The first 9 rows are patterns. Each new row is the sum of 2 different patterns, raised or lowered, with some noise. Before adding, each is slid sideways (what falls off one end comes back at the other) and multiplied by a number that may be negative. Names go in the order of the patterns.
Known rows, each followed by the names of its patterns:
[ 1.05 -0.39  1.41 -0.96 -0.50 -2.94  0.32  1.89 -1.38  0.05  0.76 -0.36
 -1.73 -0.53  0.29 -0.13 -3.06  2.57  1.75 -1.27  0.14  1.47  0.01 -0.27
 -0.33 -3.04 -1.44 -0.89  1.80  1.96  1.01 -1.65 -1.57 -0.40 -1.62 -0.33
  1.87 -0.68  2.83  0.94 -0.52 -1.02 -2.19  0.07]	Z_570
[ 1.24 -2.05 -1.17  0.46 -1.95  1.93  0.91 -0.69 -0.58  1.72  0.99  1.15
  3.66 -2.66 -2.53  0.65  2.06 -1.22 -0.80  1.18  0.69 -1.17  3.95  0.93
 -1.22  2.00  2.06  2.99 -0.57 -0.41 -0.44 -1.05 -0.51 -0.18 -0.94 -1.87
  0.54  2.11  0.02  0.01  1.81 -2.68 -1.69 -0.63]	Z_462
[-0.81 -1.78  2.49  0.20 -0.81  0.79  0.02  0.34 -0.25  0.73  0.51  0.60
  0.75  0.06  0.35  2.10 -1.82  1.71  1.58 -0.07 -2.07 -0.23  1.03  4.15
  1.70 -0.96  1.74  0.77 -0.33  0.48  0.39  0.73  2.80  1.08  0.16 -0.74
 -0.86 -1.07  1.11  2.15 -1.19  0.29 -0.97 -0.88]	Z_810
[ 2.58 -0.04 -0.50  2.33 -2.31  1.68  2.65 -2.44 -1.23  1.49 -2.12 -0.61
  0.29  2.08 -0.84 -1.04  1.79  0.18  0.00  3.12 -1.83  1.28 -1.20 -0.98
 -0.38 -0.34  0.53 -1.05 -1.80  0.41 -1.93  1.76 -0.89  2.76  3.28  0.33
  2.13  0.94 -0.56 -0.99  0.28  0.30  3.33  0.98]	Z_844
[ 1.82 -0.47 -1.27  2.56  0.01  1.87 -0.77 -0.63  0.53 -1.96 -0.67 -0.39
 -0.11  0.83  1.06 -0.18  1.52 -1.14  0.20  1.59  1.55  2.40 -1.02 -2.22
  1.01 -1.03  0.11 -2.30 -4.61  1.86  2.38  0.35  0.16  0.03 -1.93 -0.30
 -0.57  0.73 -0.64  1.12  3.07  1.01 -0.13 -0.73]	Z_35
[ 1.46  0.94  2.56 -0.06  3.58 -1.40  2.98  1.43  0.27  4.42 -0.30  1.26
  0.42 -0.96 -0.56 -0.15 -0.79 -1.97  0.28  1.23 -0.07  1.42  2.35  1.31
 -0.47  1.34  0.57  1.99 -3.15  0.04 -0.83  1.16  2.43  1.02 -1.81 -1.81
  1.53 -1.44  3.33 -1.06 -2.32 -1.40  0.35 -1.16]	Z_933
[-3.27 -0.26 -1.71 -1.04  1.10 -1.29  1.22  0.41  0.60  1.49  0.97 -0.97
  2.36  1.21  1.34 -1.03 -0.57 -1.40 -0.49  1.28  2.90  2.70 -3.15  1.68
 -2.30 -1.07  2.02  1.71 -0.93  1.64 -0.66  1.78 -0.26 -0.98  2.66  1.07
  0.28  3.09 -0.21 -3.00 -1.28  1.28  1.02  0.62]	Z_856
[ 0.43  0.54 -2.59  2.62 -0.84  2.03  1.16  0.11 -1.02  0.16 -0.35  1.61
 -1.55 -0.15 -0.79  0.56 -1.72 -1.55  2.18  0.06  1.83 -0.47 -0.39  0.00
 -1.83  0.52 -0.74  0.55  0.68 -1.77 -0.02  1.26  0.30  1.69  0.39 -0.81
 -0.91  0.89  0.63  2.35 -0.08  1.36  1.38 -0.41]	Z_351
[-1.99 -1.43  1.44  1.27 -1.67 -2.19  0.10  0.42  1.34 -0.37 -1.71  0.12
  2.99  0.87 -2.23  0.80 -1.03 -0.14  0.91 -1.25  0.80 -2.57  1.90 -2.78
  0.69 -0.19 -0.38 -0.82 -0.89 -1.02 -0.47  0.14 -0.25  0.21  2.27  0.39
  0.94 -2.69 -0.71  1.41  1.52  0.61 -0.40 -1.98]	Z_897

New rows, each followed by the names of its patterns:
[-1.18  0.95 -3.74 -0.07 -0.49 -4.07 -2.37  1.06 -2.61 -0.99 -1.64 -0.41
 -0.99 -2.44  1.30 -0.29 -0.56  3.21 -4.73  0.09 -1.87 -2.51 -1.54 -1.53
 -0.37 -2.48 -3.17 -0.95 -3.47  0.56 -2.21  0.07  3.34 -1.95 -0.02 -0.06
 -0.20 -1.95 -1.61 -3.65  0.97  0.38  0.26 -1.66]	Z_810 Z_844
[-1.52  2.61  1.66  1.67  0.18 -0.78 -2.92 -1.39  2.33 -1.44  2.18  1.83
 -2.69 -2.33  2.62 -1.20  2.29 -1.83  0.16  1.32 -3.45 -0.49 -0.41 -2.40
  1.15  2.06  1.44 -0.19 -0.48  0.76  3.87  0.04  1.36  1.98 -0.25  3.29
 -0.93  0.89  0.64 -1.43 -0.40  1.73 -3.79  0.80]	Z_856 Z_351
[1.66 3.85 3.05 4.57 3.60 2.47 0.83 0.61 5.84 3.24 3.28 5.13 2.39 1.37
 1.85 1.33 4.24 4.63 4.28 2.91 1.94 2.53 2.26 0.56 3.23 6.04 6.06 2.67
 2.07 1.70 4.76 2.15 5.21 5.46 0.82 4.14 0.98 1.67 1.59 0.02 4.03 3.73
 0.11 2.38]	Z_810 Z_856
[-2.53 -3.69  0.94 -1.51 -1.61  1.09  1.06 -1.49 -1.56 -1.50 -1.00 -1.66
 -0.32  1.28  0.05  0.77 -2.73 -2.12 -1.32 -3.12 -1.59  1.08 -2.81  0.61
 -1.02 -0.70 -1.10 -1.53 -0.37 -0.72 -2.89 -1.31  0.45 -2.21 -1.51  0.04
 -0.73 -2.94 -0.15 -1.21 -0.76 -3.12 -1.01 -0.15]	Z_570 Z_856
[ 0.74  0.93  1.69  0.63  1.92  0.40  0.83  1.76  2.85  0.76  0.98  0.23
  1.13 -1.48  0.44 -0.18  0.52  2.87  1.28  1.93  1.19  0.25 -0.52  0.89
  0.62  2.84  0.96  1.24  1.80  0.46 -0.32  1.06  2.98 -0.53 -0.06  1.50
 -0.06  1.15 -1.20  1.93  0.97 -1.19  0.69  0.36]	Z_810 Z_35
[ 1.53  1.36  1.97  2.35  4.23  2.19  5.53 -0.08  2.52  3.24  1.19  4.94
 -0.08 -0.11  2.79  1.99  1.23  1.47  0.97 -1.18  1.67  2.10  1.79  2.12
  3.95  4.08  1.76  2.40  1.65  4.01 -1.17  0.79  2.22  2.35  4.37  1.78
 -0.26  0.36  1.47 -0.01  3.79  0.51  0.20  1.02]	Z_35 Z_933
[ 1.77 -0.21  0.38  0.30  3.03  1.91  2.19  4.63 -0.51 -0.42  1.33  1.84
  0.37  1.06  3.83 -0.10  2.19  3.30  1.11  0.66  3.44  3.61  2.96  4.69
 -0.57  1.36  0.73  2.43  1.44  0.86  1.98  2.31  0.86  5.41  4.50  1.44
  4.03  2.34  3.21  0.58  2.44  2.22  1.07  2.16]	Z_570 Z_462
[ 1.02  0.63  2.37  0.56 -0.54  0.86  2.06  2.32  0.93  1.18  0.34 -1.01
  0.96  0.70  2.39 -2.37 -3.17  0.82 -0.32  1.08  0.77  0.04  0.70  3.06
 -0.84 -1.70 -0.37 -0.10  0.95 -0.20  1.30  0.25 -3.24  4.04 -0.78  0.23
  1.93  0.90 -0.11 -1.50  0.51  0.93 -0.56  0.65]	Z_844 Z_897
[ 1.81  0.53  0.27  0.89  4.60  3.43  2.81  3.42  1.90  1.16  2.55 -1.53
  0.87  1.56  2.81  4.60  2.47  0.50  1.94 -0.61  3.05  1.77  4.32  1.88
 -0.15  3.02  3.45 -0.15  2.71  2.65  1.89  1.58  2.70  5.02 -0.32 -0.65
  4.07  1.94  0.84  1.67  3.22  3.20  4.04  3.52]	Z_570 Z_351
[ 0.02 -1.15 -0.88  0.75 -3.34 -0.12 -3.36 -0.78  1.57 -1.03  2.52 -0.03
 -0.22 -0.28 -2.41 -1.08 -0.73 -1.49  1.07 -1.66 -1.84 -1.05 -2.57  1.58
  1.77 -1.80 -0.15 -0.15  2.11  5.14 -2.26 -1.77  0.13 -0.84 -0.20  1.67
 -1.63  1.74 -1.57  1.55 -0.92 -3.14 -1.93 -0.17]	Z_35 Z_351
[-0.86  1.36 -2.15 -0.83  1.45 -2.23 -1.62 -1.97 -1.01 -0.72 -2.51  1.78
  1.22 -2.56  0.24  0.86 -0.16 -1.03  0.04 -2.37 -2.74 -1.37  0.12  1.36
  0.46 -2.05 -1.11 -1.34 -1.66 -1.04  0.84 -0.21  2.00 -0.33 -1.15 -2.23
 -2.66 -0.07  1.00 -1.34  0.30 -2.64 -0.97 -3.83]	Z_570 Z_351
[ 4.23  1.61  6.89  3.45  5.56  7.17  2.17  2.95  1.19  2.31  3.32  2.47
  3.57  0.31  2.77  1.08  3.06  5.76  3.50  3.75  3.13  3.69  1.81  3.84
  0.65  2.73 -0.46  5.99  6.15  2.58  1.67  2.77  4.02  1.43  5.22 -0.59
 -0.43  0.97  4.80  3.62  4.80  2.18  3.52  2.45]	Z_570 Z_933
[-3.33 -2.91 -3.88 -2.84 -1.84 -1.92 -3.54 -1.96 -0.86 -1.56 -4.67 -5.05
 -4.28 -1.30 -0.18 -1.86 -4.64 -5.87 -3.63 -5.19  0.42 -2.97 -6.08 -5.68
 -2.78 -3.66 -1.02 -2.73 -2.61 -2.97  1.64 -3.35 -2.62 -1.44 -3.82 -0.06
 -2.57 -3.17 -2.07 -5.70 -1.85 -5.38 -3.20 -4.56]	Z_933 Z_897
[ 3.01 -1.03  5.83  1.16  1.55  2.31  1.70  5.83  1.29  0.76  3.48 -0.20
 -2.22 -0.35  1.24  0.32  1.93 -0.29  0.58 -0.65  1.39 -0.18 -1.69  1.53
  2.39 -0.19  1.32  2.18 -1.66  4.82  2.83  1.39 -0.62  1.94  0.43  1.53
  5.19  1.34  1.37 -1.49  4.19 -2.22 -0.81  3.81]	Z_462 Z_856
[-0.24 -3.68  3.55  2.85 -0.10  1.58  2.58  1.05  1.08  1.56 -2.22 -1.46
  0.12  2.58  1.80  3.23  0.24 -0.17 -0.13  0.48  1.22  2.36  1.35  2.60
  1.14  0.92  0.30 -2.16  0.51  1.34 -1.26  3.65  1.32 -0.03 -2.97  1.87
  2.98 -1.04  0.49  2.20 -1.45 -1.43  1.00  0.11]	Z_570 Z_462
[-1.45  2.08  1.14  2.15 -2.24  0.20 -0.47  1.44  2.67  1.59 -0.82  0.48
  2.21 -0.07  1.86 -0.62 -0.52  0.36  1.34 -0.52  0.64  0.45  1.84  1.51
  4.38 -1.40  1.76  1.90  1.15  5.08  0.25  0.69  1.20  1.59  0.79 -0.65
  0.38 -1.61  0.88  2.22 -0.18  2.35  1.27  2.74]	Z_933 Z_897
[ 0.57 -0.98  0.51  1.73  1.57  1.35  2.56 -1.19  1.11 -3.37 -3.87  0.06
 -3.09  0.28  0.53 -0.02 -1.34 -1.86 -2.25  1.15 -3.13  1.14  0.45 -0.27
  6.27 -3.07 -4.38  2.10  1.36 -1.34  3.85  1.09  0.29 -2.49  1.67  0.15
 -4.08 -0.78  0.18 -2.20  0.42 -0.59  2.45 -0.94]	Z_844 Z_35
[ 2.11  0.02  2.70 -1.05  0.38 -0.99  1.78  2.57  0.12 -0.67 -0.70 -0.30
  0.61  1.80  0.41 -0.40 -0.13  0.79 -0.43  1.85  2.07  1.72  1.38  1.64
  0.08  0.77 -0.49  0.50  1.98 -0.14  1.65  1.16 -0.32 -0.15 -1.21 -0.61
 -2.00  0.76  1.49 -0.86  2.34  1.05 -0.10  1.23]	Z_844 Z_933
[-1.00  1.35 -0.09  0.76  0.31  1.35 -0.73  0.36 -0.23  1.53  0.06 -1.05
 -0.38 -1.01  0.38  0.92  1.34  1.22  0.12 -0.71 -1.14 -1.09  0.45  1.50
  0.45 -0.22  1.17 -2.68  0.25 -0.22  0.50 -0.57 -0.17  0.24  0.95  0.14
  1.31 -0.37  1.16  1.81  2.27  0.17 -0.54 -0.24]	Z_351 Z_897
[ 2.75  1.18 -0.44 -0.51  1.63 -0.82 -0.01 -0.28 -1.16  0.65 -1.60  1.64
  1.00  0.33  1.99  0.56  2.32  0.37  3.46 -0.02 -0.50  0.95  1.27  0.12
  2.82  2.09  1.09  0.16  1.81  0.11  0.20  1.46  0.97  0.59  0.37  0.16
 -0.67  0.42  0.97 -0.49  3.18  1.46 -0.25  0.52]	Z_462 Z_897
[-0.22 -2.13  1.08 -1.93  2.14  0.99 -0.80  0.64 -1.02  0.19  0.69 -0.91
  0.02 -0.44 -1.49 -1.14 -0.05 -0.08 -1.98 -1.93  1.11  1.28 -1.95  0.15
  0.04  1.44  1.01  0.16 -0.73 -1.18 -0.27  0.72  1.28  0.06  0.03 -2.50
 -0.53 -1.20 -1.03  0.49  0.69 -0.65 -2.34  0.07]	Z_570 Z_35
[-4.03 -0.44 -2.00  0.27 -0.98  0.98  0.97 -0.28  1.29 -0.86 -2.66 -1.62
 -0.94 -1.90  2.60  0.67  0.92 -1.85  0.06  1.16 -2.87  1.16 -0.49 -3.01
 -1.39  0.22 -3.44 -2.01 -1.54 -1.90  0.06 -0.12 -0.38 -1.94 -0.37  1.40
 -2.87 -0.60 -1.10 -4.04 -1.82 -0.61 -2.04 -2.97]	Z_462 Z_844
[ 0.82  0.06 -2.35  1.32  1.48  0.49 -0.21  0.80  4.80 -1.06  1.75 -1.80
 -0.60  0.35  2.41  3.83 -0.81  2.89 -2.25  1.35  4.41  2.08 -0.47  1.76
 -1.61 -0.24 -0.54  1.75 -2.65  1.53 -3.36 -0.18 -0.43 -3.90  1.56 -0.51
  0.05  3.78 -0.84  1.63 -0.30  1.75  0.61  0.75]	Z_933 Z_351
[ 5.34  3.23  1.90  1.45 -0.16  1.31  2.97  0.63  3.82  1.24  0.65 -1.14
  0.68  4.04  2.55  1.47  3.17  1.64  2.30  5.00  0.86  0.25 -0.39  3.68
  3.23  2.39  2.32  3.56  1.66  2.27  1.04 -2.04  0.27  1.54  3.80  2.21
  3.04  1.65 -0.74  1.68 -0.40  2.23  3.92  1.16]	Z_570 Z_35
[ 2.99  1.04 -0.97 -1.03  3.69  0.27  5.06  2.74  1.43  0.18  1.79  1.64
  0.50  1.21  3.12  0.40 -1.32  1.45 -0.20 -1.05  1.66  4.69  1.63 -0.10
  1.76  1.04  3.50  3.51  1.43  2.85 -0.31  1.61  0.24  0.91  1.29 -0.27
 -0.47  2.22 -1.30  1.62 -0.15  3.75  3.73  2.64]	Z_844 Z_856
[-0.27  0.46 -0.41 -1.77 -0.21 -1.51 -0.36 -0.74 -0.94  1.33  0.84 -0.83
 -3.33 -1.71  1.73  1.39  1.37 -0.16 -2.94 -3.96 -3.28  3.11 -0.18 -0.08
 -1.48 -1.48 -0.86  1.64 -1.44 -1.28 -1.20  2.79  1.23 -3.98 -0.12 -1.32
 -2.32  0.87  0.71  1.50 -3.45  0.78 -3.16  2.53]	Z_856 Z_897
[ 0.56 -1.17 -1.36 -0.44 -1.72  2.47 -0.27  3.54 -0.13 -1.96  0.91 -3.01
  1.28  3.19 -1.78 -0.82 -0.09 -3.18 -0.08  0.95  1.38 -1.60 -2.31  1.33
  0.60 -0.71  0.82 -2.69  1.94 -2.06 -0.91 -0.94 -1.22  0.66 -2.01 -0.71
 -1.22 -0.64  0.93 -1.29  2.51  3.09  0.38  2.14]	Z_844 Z_897
[ 0.63  1.10  2.29  0.64  1.71 -1.57  3.88  0.96  2.42  1.71  2.83 -0.59
 -0.01  0.72  2.33  0.60  0.77  2.29  2.63  3.47  3.30 -0.85  0.83  4.04
  3.82  3.18  4.02 -1.83 -1.42  1.07  4.53  2.26 -0.30  0.88  2.35  1.55
  5.72  2.09 -0.62  3.20  5.66  4.53 -0.46  2.21]	Z_462 Z_897
[-1.00 -2.00  0.76  2.02  2.09  0.70  3.29 -1.88 -1.54  1.03 -0.33 -0.53
  0.69 -1.05 -2.24  2.59 -0.29 -0.96 -0.10  2.76  0.50  0.51  4.07 -1.72
 -1.89  2.60  0.61  0.01 -1.19  0.57  0.36 -0.98  3.56  0.44 -1.94  1.86
  0.63  3.50 -0.82  1.40  1.75 -0.76  0.96  0.60]	Z_462 Z_844
[ 0.99  0.30  1.02  1.47 -0.86 -1.14 -1.48 -3.43 -1.30  1.10 -0.17 -1.17
 -2.13  0.41  0.16 -0.67 -2.10 -1.68 -1.09  0.93  4.05 -3.69  2.00 -4.64
 -0.26  1.83  2.11 -0.24  1.34 -2.72  0.77 -1.86  0.97 -3.38  2.89 -1.02
 -3.05 -0.19 -5.12  0.82 -0.76 -0.15  2.66  0.03]	Z_933 Z_351
[-1.56 -1.47 -4.00 -4.19 -2.11 -4.33 -2.50 -2.61  1.06  0.32 -0.69  1.44
 -0.51 -3.22 -1.77 -1.59 -0.45 -2.07 -1.36 -0.81 -1.32 -0.62  0.50 -5.46
 -2.47  1.12 -5.40 -0.43 -1.78 -5.83 -3.79 -1.56 -1.39 -1.84 -2.25  1.30
 -2.07  0.62 -0.80 -1.30  0.03 -3.00  0.71 -2.96]	Z_844 Z_933
[ 1.42 -1.22 -1.92  0.18  0.73  2.15  1.43 -1.76  0.70  0.24  1.40  1.35
  3.32  2.76 -2.03 -0.22  0.11  2.49  0.83  0.18  1.09  0.28  2.35 -0.05
 -1.88  1.49  2.02 -0.99  1.16 -0.68 -0.39  1.99  0.77  1.48 -1.18  0.54
 -0.03 -0.66 -0.22  1.49  0.75  0.92  3.05 -1.59]	Z_351 Z_897
[-1.92 -1.04 -3.10 -2.03 -0.93 -1.50 -0.91 -0.25  1.40 -0.94  0.94 -4.18
  0.31 -2.86 -0.04  0.39 -1.73  2.30 -1.31 -2.39  1.83  1.05 -1.60  0.56
 -0.02 -0.88 -0.70  0.70  0.06 -2.68 -0.45  0.15 -2.13  2.66 -0.59  0.17
 -0.10  0.89  1.19 -0.71  0.52  0.70 -0.28  2.50]	Z_844 Z_897
[-1.76 -1.18 -0.94 -0.56 -0.14 -0.71  0.70 -0.89 -1.94  0.45  0.06 -0.78
  0.54  1.58  0.27 -0.10 -0.17  1.74  2.45  1.40  2.59  0.52 -0.29  1.54
 -3.20  2.16 -1.11  0.90  0.38  0.96 -2.62 -0.75 -1.14  2.36 -0.98  0.97
 -0.41 -0.33 -3.73 -3.42  4.39 -1.10  3.53  0.52]	Z_856 Z_351
[-0.02  0.51  1.66  0.46  1.41 -1.77 -0.42  0.76  1.74 -0.57  1.19  0.85
  1.75  3.36 -0.58 -2.61  1.67 -0.07  2.53  4.46  1.14  2.55  0.57  0.77
 -0.97 -1.74  0.10  3.02  1.89  0.85  0.97  1.24  0.17 -0.97  0.22  3.04
 -0.55 -0.59  3.22 -0.27  0.41  0.88  1.26 -0.84]	Z_844 Z_35
